The first 6 rows are patterns. Each new row is the sum of 2 different patterns, raised or lowered, with some noise. Before adding, each is slid sideways (what falls off one end comes back at the other) and multiplied by a number that may be negative. Names go in the order of the patterns.
In the rows, 100 means zero.
Some rows, each with the names of its patterns after it:
[120,  78, 120,  84,  80,  87, 108, 107, 113, 114, 116,  98,  89, 110, 115,
 106,  84, 105,  82, 111, 106,  86, 116, 109, 118, 107,  79, 101] | F
[121, 113,  89,  80,  86,  78, 104,  91,  82, 122,  94, 116, 118, 104,  90,
  91,  92,  91,  80, 101,  93, 116, 102, 106,  79, 102,  86, 121] | V
[ 94,  99, 100, 101, 103,  90,  88,  83, 105,  97,  93,  83,  80,  82, 110,
  80, 102, 120, 104,  84,  80,  95,  81,  81,  88, 113, 120, 107] | S
[103, 110,  95,  90,  88,  79, 104, 122,  82,  85, 101, 118, 105, 101, 100,
  98, 114,  94,  78,  87,  83, 119, 104,  89,  92,  90,  87, 114] | G
[107, 121,  88,  85,  89,  81, 103, 112,  81,  90,  78, 122,  84, 118,  91,
 107, 106,  88, 122,  79,  95,  89,  91, 113, 116,  82,  99, 112] | U
[118, 117, 114,  86,  87,  89,  87, 104,  96, 101, 110,  95, 110, 108, 101,
 122,  95, 109, 111,  91, 104,  86,  98,  98,  80,  89, 110,  79] | W

New rows. What belongs after each?
[ 89,  94,  77,  70,  94,  94,  94, 107,  72, 114,  83,  65,  95, 108,  96,
 106,  90,  88,  84,  82,  76,  86,  99,  83,  87,  83,  73,  98] | S W
[ 94,  97, 101,  82,  94,  74,  87,  88,  98,  76,  73,  88, 101,  85,  94,
  92,  92,  67,  83,  89,  67,  86,  72, 103,  85,  97,  91,  99] | U W
[120, 120, 126, 105, 118, 117, 128, 129, 118, 142, 133, 102, 112, 105, 107,
 108,  95, 118, 143, 105, 133, 134, 133, 108, 110, 105, 101, 112] | S W
[ 99, 137,  84, 123,  88, 103, 122,  69, 122, 126, 101, 138, 115, 108, 114,
  98,  88,  91,  94, 119, 126, 132, 126, 117, 108, 132, 143, 128] | U W
[112,  84, 110, 106, 133, 117, 111, 134, 122, 114, 101,  88, 113, 126,  92,
 124,  96,  99, 108, 127, 111, 121, 124, 133, 121, 113, 110, 134] | F S
[106,  91,  51,  44,  91,  62,  49,  60,  68, 107,  97,  84,  95,  75,  67,
  98,  79,  88,  41,  97,  58,  80,  55,  55,  74,  64,  82,  84] | S U
[ 84,  91, 109, 100, 122, 116, 136, 109, 104, 102, 124, 103, 110, 128, 102,
 111,  99,  85, 107, 119, 118, 102, 106, 105, 140, 102, 130,  88] | F V
[130, 103,  91, 114, 120, 137, 120, 127, 147, 116, 104, 100,  94, 118,  97,
 107, 106,  89, 108, 129, 107, 119, 127, 126, 113, 117, 116,  87] | S W
[127, 123, 124, 127,  87, 104, 115, 128, 150,  98,  89, 101, 115, 118, 147,
  88, 103, 111, 124,  96, 119, 103, 147, 124,  86, 162,  77, 130] | F U
[122,  88, 118, 117, 102, 112,  88, 100, 103,  77, 102,  80, 106,  97,  82,
  74, 110,  69, 129, 128, 119,  78,  72,  79,  72, 104,  88,  87] | V W
[136, 132, 113, 150, 122, 139, 135, 100, 125, 121, 104, 132,  93,  99, 121,
 107, 141, 144, 141, 118, 108, 105, 114, 134, 120, 111, 133, 105] | F W
[120, 105, 119,  81,  85, 111,  95, 131,  92, 100, 105, 114,  94,  94, 104,
 116,  99,  91, 106, 109, 111,  97, 116,  80, 110, 110, 102, 128] | F S
[102, 105, 103, 133,  98, 114, 110,  99, 113, 130, 103, 111, 109, 119, 115,
 106, 100,  88, 102, 118, 131,  95,  84,  89, 142,  79, 138,  89] | F U
[106,  93, 112, 103,  77,  91, 124, 123,  93, 129, 101,  96,  74,  86,  99,
 109, 106,  93,  98,  92,  98, 112, 106,  84,  98,  87, 116, 110] | S W
[ 78,  82,  65,  79, 109,  77, 114, 102, 116,  96,  83,  60, 102,  85,  97,
  81,  83,  82,  83,  87, 115, 105,  91, 126,  94, 118,  86,  83] | V U
[102, 112, 105, 106,  96, 107, 121, 125,  97, 119,  74, 109, 108,  82, 124,
  74, 105,  96, 116, 113,  99,  99, 126, 100,  85, 102,  95, 114] | F U
[103, 113, 105,  98,  75,  98,  88,  82,  86, 103, 108, 116, 124, 111,  98,
 111,  86, 116, 104, 101,  85, 123, 100,  82,  98, 125, 116, 106] | V S
[114, 100,  92,  75,  88,  84,  99,  73,  96, 105,  84, 109,  76,  99, 110,
  63,  91,  91,  75,  71,  90,  77, 107, 109, 109, 102,  79,  88] | F U
[128, 114, 121, 113, 111, 110, 144, 116, 126, 122, 134, 130, 138,  98, 121,
 124, 144, 133, 126,  95,  98, 100, 133, 147, 122, 134, 105, 144] | V U
[105, 103,  80, 110,  84, 128, 126, 114, 107,  78,  95,  89,  97,  96,  74,
 120,  93, 101, 108, 112,  74, 106, 106, 102,  71,  93,  86, 105] | V W
[102,  69, 101,  79,  97,  85,  79,  82, 110,  49,  85,  60,  74,  88, 100,
 104,  91, 102, 110,  64,  77,  80,  84,  84,  77,  93,  74,  98] | F V
[ 92,  75,  94,  92, 106, 132,  82,  93,  62,  97,  71,  73,  94,  90, 130,
 105,  98, 101,  84,  83, 112,  85,  73,  74,  83, 104, 102,  89] | S U
[ 93,  74,  93,  70,  62,  70,  86, 105,  82, 100, 122,  92,  84,  61,  84,
  69,  95,  80, 113,  86,  76,  73,  98, 108, 103, 112,  78,  90] | V S
[117, 116,  77, 126, 107, 102, 107, 125, 133, 121, 129, 112, 107,  97, 137,
 122, 128,  80,  99,  85, 130, 133, 111, 143, 117, 135, 132,  73] | F V
[121, 119, 124, 100,  95, 114, 118, 113, 114, 103, 128, 102, 150, 101, 126,
 126, 111, 117,  96, 128, 126, 116,  95, 134, 111, 144, 127, 130] | F U
[118,  94,  95, 104,  90, 109,  87, 100, 105, 110, 108, 117,  88, 106,  89,
 115, 125, 102, 118,  87, 106, 111,  70,  95,  99,  72, 113, 123] | V W
[138, 113, 110, 125, 120, 126, 111, 123, 121, 134, 108, 136, 108, 103,  94,
 129, 123, 136, 138, 104, 135, 138, 108, 125,  88, 101, 127, 111] | F V
[109, 108, 107, 131, 124, 131, 120,  93, 146, 135, 118, 115, 120, 110, 135,
 106,  91, 115, 150, 141, 143, 109, 111, 133, 126, 121, 134,  96] | G W
[113, 131, 102, 106, 109, 108, 110, 111,  81, 106,  94, 122, 117, 121, 111,
 105,  79, 137, 134, 115,  83,  88,  96,  92, 110,  87,  98, 140] | V G
[109, 108, 129,  72,  79,  77, 134, 112, 133, 119, 110, 120, 113, 105,  95,
  89,  82,  95, 126, 127, 100, 116, 134, 111, 131,  82,  91,  93] | V U
[145, 153, 160, 166, 120, 169, 153, 159, 159, 125, 121, 149, 153, 134, 134,
 112, 141, 146, 166, 149, 147, 156, 171, 143, 151, 121, 145, 113] | S U
[ 91,  72, 114,  73,  97,  81,  61,  69, 106,  91,  80,  85,  80,  93, 100,
  82,  99,  78,  89,  99, 102,  88,  53,  88,  77, 105,  86,  93] | V U
[ 71,  63,  89,  47,  89,  82,  72,  96,  27,  65,  76,  39,  99,  70,  32,
  55,  88,  82, 100,  70,  68,  55,  38,  81,  94,  56,  43,  51] | F U
[ 79,  68,  74,  50,  77,  74,  92,  91,  70,  53,  75,  70, 104,  41,  93,
  81,  89,  57,  54,  83,  41,  77,  70,  99, 102,  73,  60,  90] | S U
[102, 119, 115, 119, 116, 132, 116, 138, 117, 122, 106, 129, 139, 142, 152,
 133, 117, 149, 103, 106, 106, 123, 135, 131, 142, 142, 136, 120] | V S
[ 69,  86,  62,  66,  51,  77,  93,  91,  65, 103,  49,  94,  86, 108,  90,
  84,  62,  54,  58,  67,  92,  67,  56,  93,  89,  90, 109,  74] | F V
[ 95, 126, 116, 132, 123, 116, 128, 105,  96,  92,  85, 103, 119,  91, 125,
 123, 129, 106, 110,  96,  99, 118, 117, 126, 133,  97, 133, 113] | S W
[ 75,  70,  71,  70,  75,  82,  57,  74,  75,  92,  61,  78,  54,  86,  77,
  70,  94,  70,  60,  82,  78,  45,  84,  53, 111, 121, 102,  68] | F S
[121,  89, 133,  93, 110, 112, 131,  98,  90,  88,  77, 101, 119, 123, 111,
  88,  92, 134, 109, 138,  78, 111, 106,  98,  91,  84, 109, 108] | F U
[131,  89, 120,  81, 128, 130,  95, 113,  99, 151, 125, 127, 125, 104, 116,
 126,  97,  95,  95, 117, 130, 118, 119, 124, 101, 120, 135, 136] | G U
[ 99, 104,  64,  86,  97,  62,  92,  93, 126, 121,  81,  91, 113,  74, 117,
  84,  67,  72,  86, 108, 106, 103,  95,  74,  67, 115,  92, 104] | F S
[128, 125, 105, 135,  89, 105, 121, 137, 139, 110, 123, 121, 126, 123, 116,
 109, 104, 101, 118, 104, 129, 125, 103, 106, 125, 140, 116, 102] | G W
[69, 67, 71, 85, 62, 60, 53, 60, 87, 86, 67, 50, 51, 92, 64, 88, 72, 66,
 71, 54, 90, 61, 74, 76, 61, 65, 93, 67] | G U
[ 95, 111, 108, 103,  99,  96,  95,  88,  94,  91, 112,  99, 104, 124, 115,
  97, 106, 100, 100, 100,  92, 117, 110, 108, 102,  92,  99, 112] | S W
[ 91, 127,  93, 109, 123, 107, 103,  84,  84,  79,  77, 109, 119, 113, 106,
  92,  95, 117, 108, 115,  93,  88,  83,  94, 107, 116,  77,  78] | S G
[ 72, 107,  82, 124, 108,  97,  94, 110, 102, 126, 104, 115, 108,  66, 105,
  70,  90,  84,  91, 127, 107, 127, 129, 103,  84, 101, 106,  98] | F V
[ 86,  88,  55,  67,  72,  96,  73, 117,  81,  84,  80,  70,  97,  54,  74,
  84,  91, 105,  99,  69,  87,  99,  97, 101,  67,  62,  79,  66] | S U
[ 90, 113, 113,  99,  99, 113, 106,  87,  80, 107, 122,  85, 122,  98,  90,
  79,  88,  97, 108, 105, 105,  94,  88, 109, 113, 110,  82,  99] | F S
[122, 126,  88, 108, 105, 114, 101, 114, 125, 134, 126, 135, 115, 121, 112,
 109,  99, 127, 105, 140, 101,  91, 100, 118, 125, 137, 137, 120] | V G
[ 98,  68,  96, 103, 103,  75, 102,  84,  89, 104,  71,  92,  98,  99, 123,
  77,  76, 118,  86, 113, 118,  90,  85,  79,  88,  90,  92, 113] | F G
[118, 121, 125,  98, 110, 129, 110, 119, 103,  93,  99, 113, 108, 124,  99,
 107,  93,  98, 134, 127, 120,  91, 108, 118,  90, 111,  84,  98] | V G
[127, 106,  86, 105,  78, 111, 120,  98, 129,  96,  87, 133, 112, 140,  88,
 122, 109, 124,  91, 120, 103,  73, 115, 125, 128, 124, 106,  90] | U W
[ 76,  76,  92,  83,  90,  78,  74, 103,  91,  72,  91,  57,  60,  79,  83,
  96, 106,  97,  72,  75,  81,  63,  76,  68,  86,  97,  72,  84] | S W
[ 90, 110,  84, 145, 120, 111, 112,  96,  92, 138, 117, 114, 106,  92, 110,
 103, 125, 146,  95,  93, 126, 138, 131, 101, 123, 102, 133, 104] | G U
[ 80,  95, 103, 118, 117, 108,  93, 112, 101,  83,  72,  98,  93, 124, 112,
  87,  95,  90,  81, 116,  95, 104,  95,  76,  92,  75,  97, 125] | G W
[ 76,  90,  81,  83,  68,  92, 114,  75, 100,  89, 108,  98,  95, 104,  81,
  62, 113,  96, 129,  74, 113,  55, 103,  72, 107, 124,  82, 103] | V U
[117,  98,  73, 111, 102,  81,  70, 103,  86, 104, 105,  88, 111,  89,  93,
  91,  73,  92, 109,  68, 106,  80,  78,  88,  94,  96, 106, 113] | F S
[ 93,  85, 109, 115, 119, 126, 105,  91,  90,  83, 103, 113,  91,  89, 117,
 124, 114,  95, 107,  96, 131, 115,  96,  89,  79, 114,  97,  99] | V G
[106, 115, 119, 130, 135, 131, 113,  93,  95, 123, 123, 115,  96, 111, 103,
 127, 127,  94, 125, 121, 136, 129, 106, 103, 140,  90, 110,  95] | F S
[ 91, 130, 135, 123, 106,  97, 123, 107,  92,  93, 127, 144, 123, 139, 109,
 115, 107,  98, 111, 124,  97, 106,  99, 110, 126, 128, 141, 100] | S G
[128,  81, 116, 117, 138, 109,  99,  96,  94,  90, 125, 124, 112,  98, 101,
 118,  93, 131, 119,  94, 114, 101, 119, 102, 108, 132, 110, 105] | F G
[ 93,  81,  99,  94,  81, 103,  81,  68,  96,  75,  62,  75,  81,  79,  81,
 100,  89,  92,  92,  67,  91,  81,  57,  82,  47,  73,  68,  75] | V W
[122, 105,  84, 115, 136, 116, 142, 137, 131, 128,  96, 108, 141,  86, 127,
 101,  77, 110, 117, 113, 138, 125, 146, 117, 108, 145, 142, 112] | F W
[ 85,  81,  92, 118, 104,  94, 109,  78, 111,  91, 100, 105, 112,  84, 124,
  85,  93,  65, 118, 100, 115, 109,  87, 112,  94,  91, 105,  90] | V U
[102, 108, 106, 101,  95, 108, 105,  94,  82,  77,  81, 102,  97,  84,  75,
  78,  89,  94, 109, 115,  98,  77,  75,  68,  90, 116,  75,  81] | G W
